The rows come from 4 hidden closed curves, with some noise, and rows from the same curve form a group. Each curve winds through 8 dimensions. The rows are also pushed far along 5 directions, which tell nothing about the answers.
In the rows, zero is written as 128.
Known rows, each followed by its group:
[165 133 127 129 138 127 154 161 128 166 128 117 169 103 105 126 149 107
 160 147] -> J_279
[112 109 112 104  82 133 158 190 140  91 110 116 109 133 144 113 157 153
 129 151] -> J_980
[160 132 112 102 131 125 155 178 128 105 119 113 133 132  83 115 156 155
 136 128] -> J_279
[136 166 122 114 129 157 122 144 135 143 124 107  13 122 180 109 118 124
 200 114] -> J_980
[129 125 126 143 100  81 114 143 120 122  72  69 114  71 142  39 252 115
  99 109] -> J_279
[101 100 131 115 107 119 118 145 131 110 138 126 155 140 103 121 118 138
 105 144] -> J_483
[120 116 135  99 144 149  95 147 110 108 138 125  58 126 182 106 104 149
 176 135] -> J_158
[182 150  86 111 194 156 165 129 128 165 119 107 152 107  91 142 125 112
 207 120] -> J_279
[137 116 116 102 172 135  80 117 115 106 124 121 100 143 103 103 133 163
 125 102] -> J_483
[124 122  97 123 108 130 143 164 144 130 134 115 128  97 148 106 147 115
 177 120] -> J_980
[132 154 175 171 110  87 102  69 128 149  94 133 146 105 155 116 173  75
  47  96] -> J_483
[125 136 137 134 119 117 138 134 142 118 112 119 145 120 131 128 154 115
 105 118] -> J_279
[106 109 163 107 128 124 110 147 120  88 158 146 118 165  95 145 101 144
 122 155] -> J_980
[142 155 132 114 158 133 124 117 108 122 102 105 100 126 106 118 161 134
 100 101] -> J_980
[141 107  91 144  99 119 146 178 153 140 114 127 187 109 131 115 183 121
 119 128] -> J_483
[123 131 141 122  97 134 126 152 133 139 123 123 100 138 129 112 120 157
 119 133] -> J_279
[115 126 130 128 106 138 157 147 140 148 131 128 156 141 108 150  97 139
 121 150] -> J_279
[153 171 137 155 159 115 159  88 133 154 116 104 188 114  68 146 158 100
  78  96] -> J_980
[149 145 174 139 159 106  95  90 109 130 124 133 133 134  91 126 153 109
  86 115] -> J_980
[138 104  96 100  87 113 132 170 139  94 110 134 100 124 143  96 139 138
 157 133] -> J_483
[131 113 124  94 122 122 117 163 114 101 112 109 119 124 117  99 146 141
 111 122] -> J_158
[128 121 130 146 144 133 127 127 130 147 146 151 163 148 113 165 120 134
 107 138] -> J_483
[118 128 131 125 124 129 123 120 135 143 141 126 137 129 120 132 102 109
 134 128] -> J_483
[111 123 129 144  92 115 161 154 137 140 133 147 182 144 111 169 130 107
  91 155] -> J_483
[152 153 142 137 114 105  97 104 135 137  97 126 105  95 176  96 160  84
 109  81] -> J_483
[ 91 112 133 158  66  93 145 126 142 140 127 133 181 132 126 137 120 111
  62 149] -> J_158
[158 134 124 126 152 127 114 117 106 135 117 125 106 118 117 102 154 148
 134 121] -> J_980
[160 144 134 130 160 128 124 125 108 113 151 124 129 113 110 122 163 126
 120 111] -> J_158
[114 110 130 135  91 107 152 116 132  97 129 152 166 133 131 145 107 128
 104 143] -> J_980
[116 120 133 127 134 148 117 114 116 135 130 141  97 151 153 139  85 167
 132 150] -> J_980
[122 139 138 147  82 110 164 133 134 141 118 136 129 134 131 143 133 117
  99 151] -> J_980
[103 116 142 148  82  86 104  90 117 113 111 126  88 122 156  90 120 135
 102 136] -> J_158
[187 186 129 133 151 131 118 104 146 171  90 107 106  96 118 101 174  95
 123  57] -> J_483
[155 146 150 113 191 165 130 103 129 134 172 144 133 143  97 167  65 128
 190 127] -> J_483
[135 150 152 124 130 132 118 115 116 138 122 132  90 139 126 129 121 136
 112 120] -> J_158
[143 133 133 118 150 148 116 155 126 136 141 130 134 127 130 138 146 113
 130 120] -> J_158
[120 150 166 130 163 123 112  70 114 121 125 132 143 155  73 156 110 120
  70 113] -> J_483
[ 95  96 107 128  54 100 144 179 138 117 106 117 112 116 165 100 153 119
 141 164] -> J_279
[153 144 132 136 130 120 109 125 114 120 137 120  92 105 149  92 170 130
 123 102] -> J_158
[172 140  96 123 136 129 159 143 152 142 126 131 182  94 128 143 142  68
 169 105] -> J_483
[130 102 111 117 159 148 156 162 144 111 136 113 218 118  86 138 164 120
 148 138] -> J_158
[169 160 129 122 131 131 105 136 145 143  85 111  55  86 191  76 171  97
 178  81] -> J_279
[134 147 126 139 108 107 126 137 130 143 102 117 121 118 135 116 173 100
  93 105] -> J_483
[103 123 153 112 132 143  73 143 117 126 144 127  31 151 161 108 109 148
 159 143] -> J_158
[154 153 138 131 165 139 120 113 105 123 162 137 105 124 128 140 127 119
 142 114] -> J_158
[139 112 106 115 150 127 128 145 122  95 133 103 153 107 118 103 153 142
 133 117] -> J_158
[141 129 110 147 123 137 171 116 137 168 123 138 182 117 131 157 110 115
 137 148] -> J_980
[139 138 123 152 134 124 124  95 121 166 147 161 135 132 147 166 103  88
 141 137] -> J_279
[145 159 124 113 176 142 110 108 101 156 127 108  82 132 101 125 116 138
 138 103] -> J_980
[138 123 105 105 113 152 138 170 162 122 125 147 119 152 137 148 107 140
 157 122] -> J_483
[127 113 107 102 112 138 135 188 137 120 112 104  78 125 150  93 132 166
 187 148] -> J_279
[132 146 153 134 154 134 122 104 133 136 120 114 152 107 129 130 155  94
 114 105] -> J_158
[109 123 146 151 106  90 141 117 111 132 114 122 147 126 114 127 158 110
  87 153] -> J_279
[147 136  91 128 114 166 154 162 164 159 155 158  99 129 182 154  84 118
 219 131] -> J_279
[115 134 154 152 113 107 131 107 122 147 134 133 152 128 105 139 137 103
  96 144] -> J_158
[123 125  89 124 111 138 136 142 147 129 147 124  97 108 186 121  91 108
 196 121] -> J_158
[161 144 119 152 143 114 127 130 129 148 131 115 131 105 114 106 172 121
 144 111] -> J_980
[111 129 172 109 158 151 110 115 114 125 132 139  99 163 120 153  79 145
 135 151] -> J_279
[129 146 154 140 166 152 126 113 122 150 137 125 122 123 134 143 135 114
 147 135] -> J_980
[154 137 109 145 156 136 141 135 138 160 140 135 177 120 107 150 153 111
 133 116] -> J_483
[ 79 106 158 115 107 124 101 139 123  79 131 133  94 184 127 131  96 192
  62 148] -> J_980
[149 127 100 126 125 142 178 182 145 151 125 108 210  97 106 135 168 112
 128 125] -> J_158
[155 144 115 147 118 121 127 139 133 159 131 123 116  96 145 105 182  94
 149 110] -> J_279
[162 152 113 127 184 155 136 146 123 152 173 118 125 119  99 142 148 116
 182 114] -> J_279

New rows. What belongs after each?
[123 145 158 149  93 111 143  95 136 171  92 136 140 117 151 139 108  87
 105 137] -> J_279
[138 163 123 160 122 128 139  80 140 178 134 144 123 135 128 157  91 107
 122 115] -> J_158
[125 133 118 138 134 114 170 125 117 143 135 129 169 131  86 166 127  96
 128 154] -> J_279
[122 124 123 121 115 136 121 119 136 120 108 146 124 144 156 141  99 134
 103 115] -> J_158
[135 114 135 124 123 138 140 149 135 126 168 152 147 140 126 149  78 136
 169 159] -> J_483
[125 111 111 100 121 138 128 150 140  95 106 126 139 135 132 121 131 150
 108 115] -> J_158
[143 156 124 138 161 132 141  81 140 153 105 104 154 110  98 126 143 108
 126  95] -> J_158
[135 152 149 122 171 167 107 123 116 159 166 153 103 148 146 176  82 105
 150 131] -> J_158
[141 150 139 149 140 125 122  91 118 168 119 125 116  95 175 124 118  91
 150 118] -> J_158
[108 123 132 101 137 133 113 156 129  83 146 115  94 157 101 119 116 174
 120 125] -> J_980
[134 166 140 132 176 136  91  60 112 128 146 109  49 119 149 116  93 116
 161  87] -> J_158
[130 117 139 105 109 112 117 158 118  80 113 131  92 157 106 109 138 189
  85 130] -> J_279
[130 111  90 137 113 127 139 141 138 152 122 129 142 104 168 124 142  95
 169 139] -> J_279
[156 123 112 121 124 128 153 161 125 111 142 130 157 101 129 123 158 110
 146 126] -> J_158
[139 149 146 140 123 104 128  89 107 150 113 134 147 123 115 144 117  94
  72 118] -> J_158
[ 93  90 122 152  47  80 132 158 137 120  87 112 142 100 171  78 191 118
  94 157] -> J_279
[108 130 138 152 156 139 123  78 110 160 166 170 129 161 143 202  51 105
 142 163] -> J_279
[149 142 149 122 156 128 114 118 104 115 128 118 110 110 136 113 149 121
 131 111] -> J_158
[165 156 128 151 115 112 150 129 142 163  98 109 194  71 133 112 210  59
  91  87] -> J_158
[116 104 126 120 101 134 103 136 133 128 105 157 101 149 177 129  99 148
 123 144] -> J_158
[158 143 134 108 157 157 111 150 135 128 130 137  72 126 163 127 122 121
 200 119] -> J_279
[125  98 133 127 108 111 127 134 121 106  99 153 185 148 116 140 141 152
  50 142] -> J_158
[100 110 131 109  97 126 123 157 147 112 119 116 137 121 142 107 136 119
 124 126] -> J_980
[126 157 167 145 142 135 114  96 110 166 130 136 115 141 139 151 100 132
  86 122] -> J_158
[145 105 114 113  92 128 148 196 154 113 114 139 141 115 159 113 154 122
 170 144] -> J_279
[134 143 158 138 160 128  95 108 104 141 115 123 101 121 131 116 168 120
 105 117] -> J_980
[135 129 115 144 120 124 167 145 145 129 138 106 180  93 107 118 171 110
 144 126] -> J_158
[134 131 111  85 194 146 121 156 103  96 141  92  91 137  75 117 153 151
 171 126] -> J_279
[ 98 118 170 129  86 121  81 134 120 110 119 146  86 148 185 118 125 138
  63 128] -> J_158
[137 118 120 129 114 117 139 118 122 137 102 140 133 135 130 132 111 140
 125 148] -> J_279
[143 136 120 136 160 137 133 123 126 137 139 155 149 153 110 177 115 130
 114 127] -> J_483
[128 122  98 106 148 151 155 140 149 123 123 115 164 128  99 138 119 132
 163 122] -> J_158
[121  99 115 115 147 130 116 158 113 109 151 124 125 139 102 119 147 149
 147 148] -> J_483
[151 112 100 120 130 152 166 184 151 120 148 145 169 130 119 144 138 144
 173 141] -> J_279
[144 172 143 127 182 149 123  64 125 145 119 124 124 131 112 157  99 109
 119  85] -> J_158
[137 113 108 131  92 116 122 141 143 144  83 138 134 110 175 104 151 121
 117 119] -> J_158
[127 124 135 117  98 122 133 143 141 136  85 113 124 114 147 102 142 119
 128 131] -> J_279
[126  96 111 109 100 128 128 165 127 107 108 134 101 137 145  99 132 168
 149 155] -> J_279
[148 159 106 129 144 139 149 136 152 150 118  94 130 104 122 115 147 107
 152  93] -> J_980
[143 141 129 116 184 121 110  94 106  89 135  92 116 113  81  96 157 142
 131  95] -> J_158
[117 153 143 148 127 121 127  98 131 146 150 124 123 128 117 141 110 101
 110 118] -> J_158
[113 123 145 131  96 137 119 134 145 145 105 129  96 119 183 109 118 124
 150 137] -> J_279
[109 123 160 129 150 143 101 125 107 125 134 141  97 149 143 141 125 141
 121 150] -> J_980
[102  83 104 143  79 104 143 157 134 123 116 139 170 120 155 124 150 118
 119 166] -> J_279
[162 146  85 130 130 131 152 143 156 145  99 127 148 111 134 135 164 103
 141  93] -> J_483
[ 82 111 159 145  85  96  99 113 120 126 113 118 119 142 141 106 122 150
  51 142] -> J_158
[117 139 135 139 108 106 140 124 137 118 122 113 138 130 110 122 135 129
  88 113] -> J_980
[122 124 109 117 123 145 155 167 148 110 150 102 147 110 123 118 148 129
 164 123] -> J_158
[147 160 132 146 140 149 149 120 139 178 149 147 167 117 145 182 106  58
 140 117] -> J_158
[157 169 147 130 186 150 122  90 103 143 173 148  98 129 134 171  87 102
 164 116] -> J_158
[107 126 179 134 130 112 119 113 106  80 134 124 167 152  83 132 149 169
   9 127] -> J_158
[147 153 160 178 142  95 129  74 109 144 130 118 166 108  93 118 181 116
  63 115] -> J_158
[137 119 131 121 160 142 119 149 111 115 172 148 128 151 100 153 131 141
 143 147] -> J_279
[113 110 117 133 129 142 154 133 123 130 154 149 141 158 105 161 102 158
 139 164] -> J_279
[132 130 137 135 115 123 145 138 146 128 113 122 189 101 131 131 172  85
  95 113] -> J_158
[168 165 127 153 156 127 141 103 120 155 156 135 137 102 128 146 140  91
 139 106] -> J_158
[162 171 142 138 181 144  89 110 109 155 149 111  54 111 134 104 163 121
 161  86] -> J_279
[136 133 139 130 121 142 138 113 150 137 148 155 133 133 146 153  64 112
 174 134] -> J_483
[152 135 114 131 202 140 136 110 111 148 141 109 168 110  85 143 162 103
 156 123] -> J_279
[ 92 104 123 116 121 134  80 129 127  98 114 148  60 159 176 122 124 148
 125 128] -> J_483
[127 149 164 133 182 133 110  75 109 145 156 131 147 147  70 163  89 113
 102 120] -> J_483
[122 114 113 134 138 121 156 114 121 139 161 146 163 141  96 170  74 120
 167 168] -> J_158
[153 155 126 122 162 132 110 107 103 154 136 124  95 125 122 133 108 114
 139 112] -> J_158
[130 136 154 141 121 118 110 109 129 136 132 153 135 131 154 149 115  90
 105 121] -> J_483
[152 144 148 124 199 122  84  81  82 128 132 109  89 130  80 107 138 152
 120 111] -> J_158
[104 125 149 127 148 128 103 115 113 130 134 110 127 142 105 125 112 145
  97 133] -> J_158
